The rows of a group lie close to one hidden flat surface of 12 dimensions, which may be shifted away from zero. Surfaces can cross.
(in the rows, 128 means zero)
Known rows, each followed by its group:
[123 135 137 125 138  81 196 152 170 142 168 104 120 151 121 156 137 132]  q_451
[ 97 161 117 136 144 111 174  88 154 158 138 114  98 139 156 140 137 117]  q_517
[149 186 142 169 178 111 144 105 163  80 109 112 180 143 119 140 127 132]  q_688
[166 118 148 117 124 126 156  84 146 149 130 109 111 109 175 164 104 109]  q_807
[ 76 132 161 218 111  69 121 175 124  86 127 163 128 110  75  98  73 118]  q_688
[114 133 118 168  82 114 132 144 115 172 137 130  73 104  76 129 104  91]  q_528
[135 111  96 148 124 150 186 101 104 123 103 135 176 155 161 123 118 120]  q_451
[110 173 104 203 112 130 147 138 111 140 125 145 196 131 110 133  69 138]  q_451
[122 116 191 100 184  92 154 152 180  97 137 103 182 170 127 102 147 162]  q_517
[109 108 115 128  88 152 148  65 120 107 157 147 146  99 200 110  77 112]  q_807
[129 128 175  86 162 161 132 118 147  52 143  83 158 112 119  90 164 121]  q_517
[ 94 111  88 123  77 112 119  78 100 162 108 175 133 140 140 129  51 115]  q_451
[116 147  98 129 127 155 156  88 110 149 165 156  99  83 129 161 131 149]  q_528
[151 138 148 160 129  93 178 165 117 132 144 175 156 128  88 134 101 171]  q_688
[129 140 134 137 133 139  94 129 126 116 123 128 170 119  26 148  86 110]  q_517
[117  67 161 147 145 103 164 189 134 128 117 137 113 187 110 139 138 115]  q_517
[ 97 116  98 114 154 141 116 121 111 145 111 170 126 172 125 157 168 145]  q_807
[104  98  99 166 133 147 121 180 133 146 125 138 125 183  78 148 119  98]  q_451
[168  84 129  64 116 170 135 163 104 143 139 149 170 153  64 150 135 141]  q_517
[ 89 128 123 149 124  72 128  94 153 173 165 152 136  83 135 154 120 146]  q_688
[126 140 101 117 116 177  38  86 115 109  86 122 115 126 156 126 121  94]  q_451
[131 127  75 152 100 134  90 123 112 109 125 176 157 138 164 146 112 148]  q_528
[177 162  85 159 102 153 190 125  89 151 130 122 139  91 112 114 146 131]  q_528
[104 143 136 143 102  80 153  95 155  61 165 183 101 131 156 166  95 125]  q_688
[158 128  71 191 137 101 151  92 134  83 121 163 183 115 137 120 142 135]  q_451
[156 126 164  93 160  62 150  72 127 158  99 172 123 102 133 129 136 183]  q_807
[ 98 156  98 144 129 140 202  93 135 127 158 127 178 129 113 114 115 132]  q_517
[108 205 107 130 134  96 116  45 166 125 102  68 170 116 108 109 102  99]  q_688
[ 89  87 127 133 153 116 128 106 164 109 135 158 141 179 156 174 118 118]  q_517
[132 132  93 119  71 135 191 151 108 133 180 141 124 130 154 136 171 131]  q_807
[106 163 154 143 116  97  75 170 167  77 182 140 123 110 118 151 132 137]  q_517
[ 91  59 107 146  89  97 105 106 107 180 106 161  82 119 134 144 111  90]  q_688
[139 167  82 181 148 194 147 145 122 121 123  87 185 152 108 124 152 120]  q_528
[164 171 127 140 191 122 117 101 163 126 138 144 184 121 162 171 141 187]  q_528
[144 163 161  94 125 138 124 166 135 122 191 131 142  92 121 120 160 179]  q_688
[160 104 162 121 114  98  88 230 102 111 120 165 119 145 124 112 138 173]  q_528
[ 81 143 169 125 124 175 126 180 129  78 172  95 133 121 124  74 136 129]  q_451
[ 93  92 135  36 121 170 116  97 122 188 134 125  60 140  88 120 115 114]  q_451
[ 80 123 126 110 148 146 173 152 125 123 116  97 166 184  72  70 101 130]  q_528
[108 121 135  92 134 120 179 102  82 135 114 158 105 100  93  73 164 161]  q_807
[112  95 127 147 126 127 169 123  88 160 119 181 139 126 108 116 102 148]  q_807
[ 82 115 149  95 141 109  63  92 146 116 117 146 170 134 146  81 104 146]  q_688
[ 76 113 131 141 162 144 191 104 150 142 159 141 116 146 137 155 135 127]  q_517
[118 127  67  74  98 115 151  89 114  98  95 100  93 169 177 146 136 111]  q_528
[130 138  53 194 109 108 143  96 131 121 125 180 195 153 170 165 101 135]  q_528
[ 95 120 110 186 178 163 150 104 138 109  99 141 211 182 155 119 116 125]  q_517
[137 181  78 172  81 110 150 124 111 126 181 172 135  82 158 175 147 156]  q_807
[ 84 114 151  78 112 133  86 169 141 118 162 142 127 164 151 100 132 147]  q_517
[126 142 154  62 118 154  87 149  98 142 112 116 133 129 101  64 139 152]  q_807
[178 132 126  69  68  92 163 146 116 121 157 121  94 112 153 118 173 134]  q_517
[111  86 135 162 155  49 135 118 181  75 140 150 111 139 150 146 149 113]  q_451
[160 124 114 120 180 154 159  70 112 160 105 140 147 101  64  92 128 146]  q_451
[114 125  56 137  79 136 149 110 110 143 154 151 202 124 165 113 134 138]  q_688
[128 149 105  68 109 155 140  84 138 103 162 110 176 124 118 123 134 124]  q_517
[128 137 135 187 170 165 152 139 158  96 148  98 152 134 143 126 169 103]  q_528
[104 119 160 110  89 108 134 163 115 127 151 120  60  97  92  79 124 117]  q_528
[129  95 165 121 165 191 150 106 102 113 110 127 110 115 173 131 144 129]  q_451
[110 103 161  93 164 143  77 178 137 122  95 118 119 195 125 128 168 127]  q_807
[ 96 131 117 204 129  87 123  68 143  98 103 145 144 105 137  92  84  91]  q_528
[110  87 129  96 108 234 165 155 112 156 179 104  85 138 148 142 142 100]  q_807
[126  83 124 103 106  88 154 125 136 101 101 125 123 190 158 118 138  89]  q_688
[129 160 105 100 108 152 121 109 134 131 156 136  99 138 128 179 123 111]  q_688
[172 145 136 121 145  91 119 127 104 188  59 128  82 125  69 148 149 134]  q_807
[131 157  83 154  95  71 146  94 129 140 141 168 139 112 136 155  90 148]  q_528
[138  99 138 146 116 185 128 181  85 124 128 177  95 139  84 149 122 124]  q_688
[149  58 169 119 194 136  92 121 115 125  72 189 149 141 119  99 121 160]  q_451
[108  97 139 172 138  74 104 146 138 153  84 154  97 167 113 179 100 108]  q_807
[123 169 149 125 124  95  86 165 159 133 174 139 147 118 107 135 111 168]  q_451
[141 105 178 131 163  92 117  97 160  95 133 150 121 111 203 154 136 147]  q_807
[ 83 115 128 109  99 126  80  87 122 110 129 134  97 111 160 116 125 100]  q_688

New rows. What belongs after each?
[145 142  61 105  96  92 153 107 115 144  73 104 134 182 135 137 110 108]  q_528
[143 168 113 107 130  87 120 101 155 142 154 144 166  99  92 104 115 170]  q_451
[134 104  87 128 107  50 183 116 124 165 109 184 112 163 150 183 150 141]  q_807
[100 156 144 109 130 106 154  94 148 120 136  94 110 119 136  93 137 113]  q_517
[ 95 103 163  68 138 149 163  91 134  88 131 145  76 166 121 118 103 100]  q_688
[107 115 162 164 168 195 151 133 115  47 155 124 179 101  90 108 141 129]  q_517
[135 146 132 168 133 139  92 145 125 114  96 125 143 150 163 165 121 121]  q_451
[117 125 135 163 174 147 141 125 146 143 150 113 176 109 135 141 166 145]  q_688
[190 128 151 142 137 182 160 128  97 175 122 117 115  82 123 149 125 135]  q_807
[139 134 124 128 110  94 103 199 151 154 130 103 141 165 118 155 151 120]  q_688
[129 107 173 101 127 149 116 123 124 158 140 140 112  97 100  69 123 129]  q_528
[112 121 121  87 135  96 133  64 161 118 103 154 126 188 145 157  80 102]  q_688
[142 130 103  72  88 108 120  93 152 161 122 102 106 148 150 115 133  87]  q_528
[128 104 115 187  99 124 117 140 102 123 132 152  81  95 149 160 150  95]  q_688
[ 90 113  52 159 104 146  97 156 150  81 147 126 156 175  93  96 146  79]  q_451
[153 154 101 136 109  91  93 122 159 141 139 135 120 135 159 174 131 125]  q_528
[118 138  78 123 141  77 192  73 115 153 116 176 135 145 136 162 173 162]  q_807
[124  70 174 133 129 108 159  94  96 104 104 177  98 103 201 119 112 144]  q_451
[155 178 102 128  94 126  65  96 162 207 174 161 148 101 121 151 104 128]  q_528
[151 183  89 132 131 128  95 124 117  87 125 134 143 114 167 170 146 176]  q_528
[111 111 137 131 131 112 137 148 106 102 122 156  97 132 136 126 182 139]  q_807
[143 167 111 141 131 105  46 176 157 121 113 107 167 173 104 136 124 125]  q_451
[211 150 113 127  93  99 149 134 114 100 153 157 170  87 156 156 164 168]  q_517
[119 117  76 114  71 150 129  85 109  99 119 116 105 134 156 131 139  64]  q_517
[112 124 162 119 108 159 164 124 134 160 198 137 128  84 129 130  72 141]  q_807
[154 122 110 117 148  88 160 127 170 147 142 133 157 164 130 159 146 143]  q_451
[104  87 129 129  94 116  67 112 104 146  91 172  94 131 136 129  67  98]  q_807
[109  86 169 129 186 131 163  83 120 158 114 148 152  96 115 105 129 163]  q_688
[156  91 149  86 126 110 160 126 132  95 105 178  90 192 137 159 110 114]  q_688
[ 55 100 150 178 152 123 155 140 164 110 175 149 142 147 117 112  98 117]  q_528
[175 173 117 169 134 150 116 129  86 103 112 149 141  81 146 140 186 163]  q_807
[142 127 149  89  81  91 183 136 102 145 145 142 130 106 142  95 104 160]  q_451
[ 86 116 162  60 141 118 106 100 154 130 127 140 159 171 163 107  82 152]  q_451
[141 150  77 177  98  96 121 112 134 194 105 153 165 143  86 131  76 112]  q_528
[112  51 158 174 127 112 149 151 126 154 115 165 116 141 103  86 105  97]  q_528
[140 107 167 148 117  65 115 197 146  97  99 109 103 163  95 129 136  96]  q_517
[125 146  97 144 114  92 137 135 167 101 195 141 112 113 135 158 165 128]  q_451
[118 122 120 192 113 107 209  76 103  60 103 159  86 123 121 137  95  73]  q_688
[ 73 122 139 167 131 162 150 108 120  83 165 175  84 118 109 155  97 106]  q_688
[ 91 166 149 161 142  77 156  97 157 132 115 121 176 157 167 158  55 136]  q_451
[147 151  74 164  91 117 171 150  96  95 116 134 183 138 135 106 126 137]  q_528
[117 103 189  88 138 129 170 111 130 129 159 138  73 105 201 162 141 150]  q_451
[164 141 139 143  85 154 121 182  84  90 163 147 132  67 136  65 162 154]  q_528
[142 132 164 106 143  91 134 136 124 159 117 163 151 127 126  91 115 188]  q_517
[136 108 155 163 160  89 147 137 134  96 115 194 178 154 132 140  97 164]  q_688
[111 110 109  85 132 159 179 105 103 124 130 118 105 137 130 115 138 130]  q_528
[133 150  95 136  54  68 117  91 114  77 112 150 117 112 161 107 102  96]  q_688
[148 129 170 110 175 138  86  90 142 142 106 142 141 104 136  94 132 142]  q_528
[ 89  67 170  70 129  53 133 106 146 178 129 177 104 143 121 121  89 151]  q_688
[ 81 124 167  52 139 107 162 116 170 120 146 115 115 196  91 107  89 115]  q_688
[144 139 138 101 132 136 145 144 139 107 192 128 101  82 124 124 181 157]  q_451
[102 164 141 139 143 149 174  87 140 170 134 108 128 134 179 209  86 128]  q_451
[115 144 161 162 125 134 114 145 112 109 143 145 127  88 133 121 105 152]  q_451
[ 97  86  98 158 102 172 131  98  81 170 136 211 149 117 130 135  58 140]  q_807
[132 182 131  65 136  46 128  71 154 133  99 115 165 136 117  98  85 169]  q_528
[144 118 104 167  58 179 151 170  40 125 119 157 135  99 138  97 114 124]  q_451
[191 161 105 100 124 123 179  98 123 169  93  94 152 133  87 136 140 114]  q_517
[ 93 154 154 105 157  52 108  85 156 128  94 134 143 144 116 104 113 146]  q_807
[142 137 152 136 155 128 141  67  99 164  91 134 120  57  88  94 119 141]  q_688
[155  95 195 109 182 105 128 124 134 144 109 151  59 120 189 146 174 155]  q_517
[142 101 117 111 127 155 146 147 102 167 115 157 186 157 104 108 120 154]  q_688
[118 156 105 125  68  83  96 114 130 138 117 129 110 135 154 152  85 105]  q_451
[149 153 119  99 153 178 161 166 155 124 193  98 156 138 122 134 191 156]  q_451
[110  86 141 174 174 146  81 118 133  70 114 159  99 109 108 109 154 109]  q_451
[103 142 125 136 136 169 160  80 115  95 132 195 107 158  88 157  57 117]  q_688
[134 148 110 141 112 146  75 107 126 108 135 172 109 131 148 183 109 118]  q_688
[119  95 142 164 174 161 140  75 106 156 101 206 115 119  98 173  85 140]  q_688
[115 186 116 137  71  95 124 154 107 141 145 127 163  87  56  69  89 143]  q_688
[153 107 107 160  96 117 126 156  92 159 118 189 104 135 183 154 146 151]  q_517
[155 126 130 127 107  75 155 137 137 148 108 126 152 148 107  73 108 115]  q_528
[136 124  93 119  88 107 126  49 145 145 129 150 155 127 181  97 109  98]  q_528
[147 142 118 149 121 149 170 164 115 121 139  97 125 117  90 109 159 115]  q_451
[169 106 200 117 177  60 155  98 152 137  77 107 103 110 146 124 122 131]  q_807
[113 154 104 151  79  89  94 184 129 131 169 167  94 134 136 190 143 141]  q_807
[132 131 107 169 141 117 166 133 143 112 153 156 183 133 137 134 129 157]  q_451
[110 123  84 205 117 132  81 148 127 154 139 147 161 125 141 177 138 121]  q_688
[ 73 106  98 171 156 145 138 103 123 102 110 163 154 171 147 145 129 118]  q_807
[126 120 102 106 153 136 134  96 100 122 105 170 116 131 148 171 117 176]  q_528
[124 107 144  88 119  48 118  48 132 125  87 148 169 102 172  64 105 142]  q_688
[181  83 131 124 141 122 162 164 128 108 104 106 112 155 124 110 190 110]  q_451
[170 147 121  63 157 117 148  97 152 158 150 108 120  98  60  98 167 155]  q_451
[161 104 122 125 159  83 124  68 131 172  75 160  91 108  80 145 110 127]  q_451
[158 146 117 124 158 100 123 115 171 172 123 137 153 166 139 178 129 148]  q_528
